The same things were measured in two ways. Each way mixes the same 11 hidden numbers, adds some noise and spreads widely along 6 directions of its own, which tell nothing about the thing.
In the rows, 128 means zero.
Some things both ways: the first way, then the second way.
[110 163 200  58 107 163  81 180 166  55 157  83 118 141  90  81 153]
[129 171 105 167 119 137 115 170 189 115 109 100 152 100 130 117 117 166
 127 152  77 134 100 113  77]

[121  59  76 161 121 156 152 102  86 179 130 114 130 136 158 142 113]
[138 176 108 117 133 117 138 112 124  86 159 111 134 117 152 126 108 165
 102 128 117 113 178 108 145]

[136  44  80 137 171 151 156  94 122 113 123  87 162 130 149 119 180]
[ 98 138 111  98 160 120 184 170 106  88 130 128 186 147 162 164 109 146
 100 115 122 110 127 117 181]

[117 116 104 195 111 100 120 123 135 123 158 131 138 111 161 134 125]
[119 136 121  91 147 107 139 163 137 128 118 137 130 103 134 125 133 152
 110 126  97 152 129 106 127]

[112 166 108 171 106 108  98 142 139 118 105 150  94 125 112 149 108]
[179 167  49 158  91 124 150  97 149 157 166 115  52  91 102 145  81 125
 121 137 110 199 144 130 180]

[ 87  83 113 176  40  89  61  66 237 101 130 221 105 162 183 168 125]
[136 166  38 141 127 109 134 151 136 120 114 104 156 117 121 207 102  85
 115 127 148 138 139 183 205]

[177 172  67 163 123 169 138 163  93 164  68 186  83 102 118 160  62]
[161 108 137 110 152  84 149  68  85 147 150  94 109 143 151 175 114 123
 124 127  87 160 151 123 182]

[142 150 164  97 178 154 152 142 132 145 122  84 161 105 120 151 141]
[120 116 183 141 127 122 121 111 112 111 154 161 130 112 154 100 123 154
 146 158 135 166 110 101  94]

[122 117  77 120 144  74  87  93  85  79 155 165 146 136 165 128 138]
[ 98 160  27 153 137 116 104 156 195 103  63  83 138 119 131 157 139 157
 126 136 154 121 152 143 140]

[ 95 163 162 136  90  79  96 144 151 106 155 170 109 122 132 122 115]
[134 163 162 139 126 143 118 110 130 144 114 150 129 126 145 140 153 124
 113 122  89 130 111 127  97]

[ 59 130 164 119 102 120 123 116 142 166 151 178 120 125 135 109 150]
[150 118 110 132 121 100 149 119 124 110 136 128  90 108 130 136 138 125
 157 123 133 156 134 106 158]

[196 151  67 159 147 138 123 115 114 127 112 189 141  90 111 165 143]
[137 109 106 133 131  87 119 146 153 110  92 123 137 112 108 158 153 154
 120 101 128 134 196 110 158]

[ 98 132 115 117 138  95 137 117 104 100 141 182 130  99 136 136 135]
[130 139  96 165 118  99 145 126 160 108 105 119  75  96 125 130 149 154
 169 128 134 164  92 109 133]

[ 99 117 121 144  52 145 108 170 218  84 140 126 106 136 106 131 103]
[135 141 102 125 158 145 140 123 148 134 121 118 131 137 123 113 148 115
 119  96  65 125  98 125  83]

[173 210  89 179 112 137  60 147 141 110 114 162  85 141  85 158  76]
[135 162 132 109 119 143 140 186 156  86 129 133 173 121 167 104 113 152
 100 153 100  94 121  89  98]

[123 149 197 103  20 166 128 178 221 169 165 140 121 138 100 123 183]
[118 162 135 146 133 129 135 170 130 109 127 150 134 101 134 157 126 141
 124 120 159 149 115 142 137]

[102  76 122 119 143 154 200 127  72 160 137  93 129 119 104 125 127]
[ 99 128 113 117 146 138 129 109 109  98 150 130 167 137 124 115 138 107
 144 122 146 128 124 123 125]

[ 94 111 103 155 118  83  88  80 134 124 142 192 134 128 162 142 113]
[162 153 114 117 148  59 156 144 153  70  82 129 174 113 159 165 124 164
  76 119  72  97 177 115 161]

[146 106  96 119 107  98 144 137  94 167 130 120 129 118 154 153 179]
[119 177 164 141 113 155 192  94  82 133 175 196  97 127 193 134  90 143
  96 143 115 150 103 110 159]

[129 110 101 189 114 152  92 103 187 127 104 143 146 111 192 179  92]
[151 118 130 113 148  83 123 115 122 142 130 115 113 102 155 136 118 126
 106 141  76 145 151 136 138]

[162 156  57 133 185 138 118 128  82 112 114  99 148 119 102 147 111]
[137 132 132 107 144 144 145 118 143 108 104 147 128 146 170  92 149 174
 123 130  83 122 146  63  73]

[ 97 149 129  98 110 105  85 117 110 111 128 196 105 147 153 125 101]
[ 98 129  81 123 160 106 122 104 104 133  88  99 183 159 178 201 124  70
 108 147 132 109 116 190 189]

[133 101  75 134 134  80 166 133  62 179 126 158 156 111 153 145 128]
[105  61 126  97 170 138 128  65  86 148 141 156  90 159 150  89 168  73
 151 110 140 148 108 124 106]

[ 54 144 191  89  87 139  96 161 207 158 139 126 120 153 128 101 112]
[175 159 128 166 119 135 130  86 149 105 150 103 106 137 147 116 117 139
 117 127  98 118 124 116  95]

[114 169 164  74 163 157 145 163 111 111 145 112 140  94  72 134 141]
[106 167 138 121 125  98 193  64  58 149 165 207  91  97 175 152  97  84
 105 144 126 181  64 158 209]

[ 51 132 139 144 109  87 142 129  95 147 184 193 112 114 127 101  92]
[126 129 132 103 149  98 134  98 122 104 127 122  97 117 114 112 178 129
 153  90 122 133 121 106 120]

[119  91  99 101  59 146 151 153 126 158 168 126 133  94 147 174 132]
[ 89 127 122 107 155  73 176  80  90 127 128 175 121 102 173 120 111 127
 113 153 101 179  87 133 169]

[136 145 148  80 118 139  78 149 127  74 143 124 109 148  93 116 145]
[110 117 110 102 148 110 157 139 109 117 137 135 200 127 144 145 101 117
 103 146  80 140 128 128 159]

Other things, the second way, with their names:
Z658: [117 178 121 193  97 140 114 118 174  92 137 137 111 101 114  99 140 174
 116 116 136 117 143 110  91]
Z649: [122 102  98  91 163 129  95 121 122 143 123 109 152 128 139 107 137 105
 141 148  92 143 146 124  89]
Z149: [159 150 133 123 151 121 172 112 102  90 143 140 130 139 211 118  99  88
 141 168 113 128  32 133 109]
Z959: [ 89 122  79 111 167 136 111 168 117 113  95 112 214 159 158 177 143  72
 100 116 131  73 153 178 155]
Z836: [163 184  89 178 105 112 136 141 196 103  79 107 161 120 132 182 103 206
  89 138  86 136 184 105 144]
Z211: [132 110 143 135 134 153 123  75 116 129 133 151 118 151 164  86 152 100
 141 134  96 116 122 105  77]
Z870: [119 156  74 138  99 102 124 142 127 126 131 108 113  94 123 174 115  81
 155 153 171 156  93 161 195]
Z241: [161 204 114 115 129 103 165 124 133 111 158 142 115  83 159 126  76 198
  57 137  59 136 184 101 146]
Z245: [185 142 118 111 148  72 141 188 176  67 106 115 110  73 136 113 115 190
 166 156 136 195  97  86  91]
Z859: [ 75 124  96 131 181 158 146 128 108 131  91 156 172 174 166 169 147  86
 111 105 144 114  98 171 139]
Z352: [142 111 112 124 140 112 149 174 140  88 104 156 224 129 190 137  79 110
  95 182  85 119 116 127 125]
Z980: [129  97  77 136 157 100 117 160 158  96  77 101 149 134 125 151 157 120
 134 104 133 114 151 139 134]
Z547: [121 202 137 127 136 100 139 129 112  95 173 107 138  89 147 139 100 161
 104 131 108 123 127 137 143]
Z995: [115 186  86 112 128 100 153 147 129  85 148 130 117  96 162 136  89 126
  99 150 173 130 102 146 179]
Z659: [100  35 132 103 157 103 141 159 115 122 132 126 134 111 115 104 143 132
 220 159 140 228  75  82 110]
Z604: [170 140 141  88 171  69 148 120 124  89 116 152 178 112 134 148 115 179
  78 109  66 146 199 103 137]
Z152: [ 71 102 117 118 121 187 110 111 109 160 176 140 124 136 139  60 128  75
 166 167 137 159  56 119  76]
Z68: [114 130 138 132 139 120 146 184 128  80 109 146 146 115 172 132 141 133
 156 141 153 118  96 115 123]
Z266: [135 116 113 125 130  87 108  83 103 131 150 132 121 111 103 156 139  90
 127 110 146 155 171 152 176]
Z62: [103  81 103  63 180 124 173 104  62 147 140 147 202 169 149 158 113  60
 112 124  79 152 119 136 180]
Z528: [147 218  86 150  95 145 114 131 183 118 128 130  91  88 119 116 112 167
 122 149 147 161 119 113 103]
Z446: [120 156 193 135 154 141 168  84  72 125 158 153 137 157 185 158 122 163
 100 112  95 126 135 115 137]
Z802: [143 113 158 114 118  91 189  86  97 129 162 169 111 108 138 124 102 141
 123 137  76 194  98  84 166]
Z588: [151 114 123  90 158 103 116 153 111 125 114 138 127 105 140 150 137 131
 156 139 146 178 154 119 127]
Z893: [153 112 114 102 117 124 130 150 130 132 127 141 117 115 137 121 137  91
 141 138 115 141 126 104 129]
Z95: [145 156 123 138 122 118 113 119 139  99 149  93 110 100 129 108 130 150
 182 156 135 164 104  97  95]
Z64: [147 168 105 141  80 126 169 129 131  97 147 207 124  89 157 105  84  90
 120 174 154 158  73 120 152]
Z827: [125 121 105 146 138 151 125 123 122 122 153 123 158 141 123 133 120  72
 139 130 127 136  90 154 120]
Z226: [131  54 102 104 149 118 118 121 122 128 114 135 102 128 139  95 165  93
 201 144 142 172 116  97 103]
Z150: [116 180  98 166  99 138 129 122 134 135 118 151 104 106 180 145 100 101
 133 182 158 151  73 158 148]

Some of these things the first way, each followed by its name:
[129 138 136 135 150  79 127 128 122 130 140 146 178 134 141 100 107] -> Z245
[175 146 138  86 118 203 114 153 160 131  87  83 136 129  77 152 149] -> Z352
[ 60 123 170  87 123 143 108 121 172 145 141 107 142 136 132 129 138] -> Z211
[125 108 100 122 128  66  99  99 114  97 130 145 131 125 172 133 155] -> Z836
[117 126 137 135 101 136 111 117 132 118 147 201 102 111 128 129 124] -> Z870
[109 113 134 119 110 127 149 135  68 156 145 155 105 126 136 111  92] -> Z95
[106 154 116 130 109 112 138 133 162 105 107 135 119 142 101 166 134] -> Z859
[ 79 178 163 135 119 102 128 160 112 135 174 101 121 127  97 101 103] -> Z528
[119 117 101 172  83 136  86 128 141 140 141 102 120 146 155 153 114] -> Z241
[147 132  81 148 115 168  90  93 222 129 113 178 153 117 140 198 113] -> Z226
[166 150 118 104 101  96 124 149 107 111 133 179 113 122 129 150 151] -> Z659
[104 123 141  63 161  81  85 118 120  94 112 161 154 169 141  97 105] -> Z149
[105 148 150  99 148 112 115 132 134 104 156 125 136 119 107 145 144] -> Z658
[155 176 142  68 129 163 117 175 129 128 114 122 113 142  99 133 148] -> Z446
[104 102 159  93 183  90 139 122  72 127 159  86 188 139 123  72 148] -> Z604
